The groups are shells around one centre, one inside the other: the same stretched ball of 6 dimensions in 8 sizes.
Known rows, each followed by its group:
[-19  -2   1  -5  18   9 -19   9  14 -11 -15   6  -4] | zazo
[ -6 -14  -9 -20  -7  -8  -1  10  -7 -10  -9  -1 -18] | zazo
[ 3  6 -8 -8  1  2  1 16 -3 -5  8 10 -6] | Togib
[-16  22 -12 -10  -6   5  12   4  10   0  14  10   3] | Togib
[-23  17   4  -5  11  13  -1  -4  22  -3  -5   3   0] | Togib
[-23  13  -5 -12   8  13  -5   1  11 -15  -4   4   4] | Togib
[  8  -5  -5 -19 -22 -10  16   1 -12 -14   3  -5 -13] | Togib
[-34  21 -36 -32  -9   6   9  13  -5  -6  14  13   0] | bem
[  2 -10  17   7   2  -3  -6  -4  19 -10 -14  -4  -5] | zazo
[  2  12  -7 -27 -14   0  22   2 -16  -4   9  -3 -18] | bem
[-9 21  2 -3  5 12  6  0 12 -5  7  6  3] | zazo
[ 14 -14  13   5   9  -5  -9  13   5  -2 -10   3 -17] | zazo
[ -5  -4 -18 -18 -13  -9   7  14  -7  -6   6   7 -11] | Gab
[-18  -1 -10 -15   1   3  -7   7   4 -17  -7   4  -2] | Gab
[ 12 -14  19   3  17  -2 -11  11   7   4 -17  -1 -25] | solup
[ 12   0  27   3  -7  -5  16 -14  15   5  -8 -12 -18] | solup
[  4 -10  -4  -2   3  -7  -7  19   2  -1  -2   9 -13] | Togib
[ 11  -8   5 -20 -15  -7  14  -2 -13 -14  -5 -10 -19] | solup
[ -7   3  14  -7  19  11  -8   4   9   0 -15  -2 -18] | Gab
[-19  11   6 -19  17  18  -6   0   4 -11 -14  -3 -11] | sode
[-12  22  -8 -18 -12   4  22  -4   3   2  12   1  -6] | parom
[ 5  4 18 19  4 -1  0 -2 28  2 -1  5  2] | sode
[-22   0 -20 -11  14   4 -18  25   5  -6  -3  17  -4] | parom
[-28  19 -15 -12  21  21 -16  16   7 -16   1  16   9] | bef
[-12  31  12  -7  13  22   8  -7  12  -3   3   0  -1] | bem
[-12   7  26  -1  16  12  -2 -13  24   1 -20  -9 -13] | bef
[-15 -10   2 -15  27  11 -25  17   1 -11 -24   3 -18] | bef
[  1 -10  16   9   9  -7  -4   5  22  14 -13   2 -20] | bef
[  7 -12   3   1 -15 -14   5   2   9  -7  -2   0  -7] | Gab
[ 12 -16   3  -2  -3  -8  -6  12  -1 -14  -6   3  -9] | solup
[-12  28 -15 -19 -14   6  23   1  -1  -2  21   6   0] | bem
[ -8  -6  -1  -2 -11  -6   0  -3  13 -17  -5   0   3] | parom
[ -5  16  12   1  -6   1  17 -10  20   8   4  -2  -6] | sode
[-6 19 14 -3 27 23 -8  5  9 -5 -6  4 -6] | solup
[  3   1  25  -4  25  15 -10   1   6  -5 -20  -6 -20] | zazo
[  2 -16  -2  -1 -19 -19   5   2  10  -7  -4   0  -7] | Togib
[-2  9 -3  1 -7 -6 11  6 14  9 11  9 -5] | sode
[ 12  -4   7 -14   2   4   0   6 -13 -20  -5  -3 -12] | sode
[  0 -17 -10  -4  -5 -10 -10  16   1 -15  -4   8  -4] | parom
[ 23  -9  23   4 -13 -15  18  -6   8   9  -4  -9 -24] | bef
[ -4  -2  15 -11  -7   2   7 -15   8 -18 -14 -13  -8] | bem
[  1  10  24   3  23  16  -7  -1  15  -1 -12  -2 -11] | Gab
[-14  15  11 -10   9  11   7  -5  13   5  -6  -3 -14] | parom
[ -6  -8   8  11  13   2 -19   7  22 -15 -13   7   4] | bem
[-10  -9  23   8  27   9 -23   2  26  -4 -27  -1 -11] | sode
[ 19 -16  16   4 -24 -23  19  -9  11   3  -4  -9 -17] | parom
[ 24  -7  31   4  10   0   2   0   4   4 -13  -8 -26] | sode
[  5   7  -1 -15  -5   2  10   6  -9  -8   5   1 -12] | Gab
[ 11 -21  23   5   3  -8  -7  -2  12  -8 -21  -8 -17] | zazo
[-23  -5 -10 -17   9   3 -12  12   5  -8 -13   5 -12] | solup
[  1  -4  13  18  -8 -13   5  -4  33   9  -2   4  -2] | bef
[ 18 -14  15   1  15   3 -17  14  -3 -18 -13   1 -12] | bem
[  9  -5  -2 -11 -30 -15  21  -6  -3 -14   6  -5  -6] | parom
[-18   0 -16 -18   8   6 -11  17  -3 -12  -4   9  -7] | Gab
[-27  27 -16 -24  -8  10  17  -3   4  -5  11   4   0] | bef
[  6  -8  23   7  34  12 -25  13  11  -4 -22   2 -17] | solup

New rows. What belongs after each?
[  3  12  17 -10  16  14   2   2   0   1  -7  -3 -19] | sode
[ 8  6  7 -2  6  5  0  7  2 -8  2  4 -6] | Gab
[  1  -7   0 -10   1   2  -7   7  -4 -23  -7   1  -4] | sode
[  7 -14  26   2  12   2  -9  -3  11  -9 -24  -9 -18] | Gab
[  3 -13  29  11  12  -3  -7  -5  25   6 -23  -7 -20] | solup
[ -1  16   4 -14  -3   8  13  -3  -2  -9   4  -2  -6] | zazo
[-13   1  -9 -25  -5   1   5   4  -6 -10  -5  -2 -14] | Gab
[ -7   5 -20  -9 -17  -7   7  10   2 -15  14  11   8] | parom
[-16  10   1   0  -5  -3  10  -3  25  11   2   4  -6] | parom
[ 23  -7  42   6  26  13 -13  -3   5 -13 -25 -12 -19] | bem
[  7 -15  -4   0 -18 -20   7   7   7  -3   1   3 -10] | Togib
[  8 -12  -1  -1 -16 -14   5   3   5 -12   0   1  -3] | solup
[ 14 -13   3 -13   1  -2  -5  13 -14 -18  -8  -1 -16] | sode
[-16   5   9  -9  17  14 -10   0  12 -10 -16  -1  -8] | Gab
[11  2  9  3  8  2 -3 11  4 -3  0  6 -9] | zazo
[-15  -1 -32 -30 -17  -6   6  17 -16 -16   9   9  -6] | sode
[-18  10   6 -18   3  11   5  -8   7  -8 -11  -7 -11] | sode
[-25   2  -9  -5   3   2  -9   6  19  -9  -6   8   3] | Togib
[ 18  -8  23   1  22   7 -13  11  -1  -6 -15  -1 -21] | solup
[-34  10 -26 -23 -15  -3  11   3   8  -3   6   7  -2] | bef
[-22   8  -7 -14  -3   1   6   0  12   2  -3   2  -9] | Togib
[  2   9   9  -8  -8   3  13  -8   5 -10   1  -5  -4] | Gab
[-30  13 -14 -10   2   4   1   6  18   3   2  10  -1] | sode
[ -9   1 -19 -10 -23 -16  16   8   7   6  13   9  -7] | parom
[ -8   0 -18 -24  -9  -1   3  12 -12 -16   3   5  -8] | Gab
[  7  13   3 -18  -4   5  16   3 -11  -4   7  -2 -15] | parom
[  4  -2  -1 -23  -7  -1   9   4 -15 -12  -3  -5 -18] | zazo
[-18  15   6   1  15  13  -6   2  23  -1  -4   7   1] | Gab
[ 19   1  21   8  12   4  -3   6   6  -3  -4   1 -11] | solup
[ -5  14 -10 -15 -18   1  17  -2  -1 -16  13   2   4] | sode
[ -1   4  -2 -26   4   8   4   8 -16 -11  -4  -2 -19] | solup
[ 10 -12   9  10 -11 -14   3   0  16  -3  -3   1  -5] | Togib
[  0 -11  26   3  16   5 -13  -5  17 -10 -25  -8 -14] | Togib
[ 11   4   2  -6 -24 -13  26  -4   3   4  12  -2 -12] | parom
[-10   2  -5 -21  -6   4   4   0  -5 -19  -4  -3  -6] | zazo
[ 12   0  33  -3  15   8   3  -7   6   3 -18 -12 -27] | parom
[-22  11 -25 -21 -10   1   6  10  -1 -10  10  11   1] | Gab
[  1  -9  -7 -15  -4  -2  -4  11 -10 -20  -4   2  -8] | Togib
[-15   1  15   7  34  14 -24  11  25   3 -20   7 -10] | parom
[ -4  -9 -14 -10 -38 -25  23  -4   7  -5   8  -1  -5] | bef
[ 16  -7  29   9  20   5 -12   4  11  -4 -17  -3 -16] | Gab
[  2  16  15  -2  -1   5  16  -8  13   5   2  -3 -10] | solup
[  7   1   4 -19  -3   2   9   3 -12  -9  -3  -5 -20] | zazo
[ -7  15  -8 -18 -20  -2  23  -6   0  -6  12  -1  -4] | Togib
[ 6 14 19  7  1  5 10 -7 17 -1  2 -1 -2] | Togib
[-24  16 -27 -25 -22   0  16   2  -1 -14  14   7   6] | sode
[ -7  -2  23   5  17   9 -11  -6  22  -8 -20  -5  -7] | zazo
[-12   2  -9   0 -18 -12  11   0  20   0   6   6   2] | Togib
[ 14 -12   9 -12   6   2  -8  10 -12 -19 -12  -4 -17] | sode
[ -1 -16  -3  -3  13  -2 -20  22   2 -10 -12  10 -11] | sode
[  2   4  -4 -25  -2   4   8   8 -17 -11   0  -2 -18] | solup
[-13  -5 -16 -16   3  -3  -6  20  -1   0  -3  10 -16] | sode
[  5   5  27   1   4   6   7 -13  14  -5 -11 -10 -11] | zazo
[ -7  -4  -3 -20   4   2  -2   9  -6  -7 -10  -1 -20] | Gab
[  3   7  27   8   7   4   6 -10  23   5  -8  -5 -11] | zazo
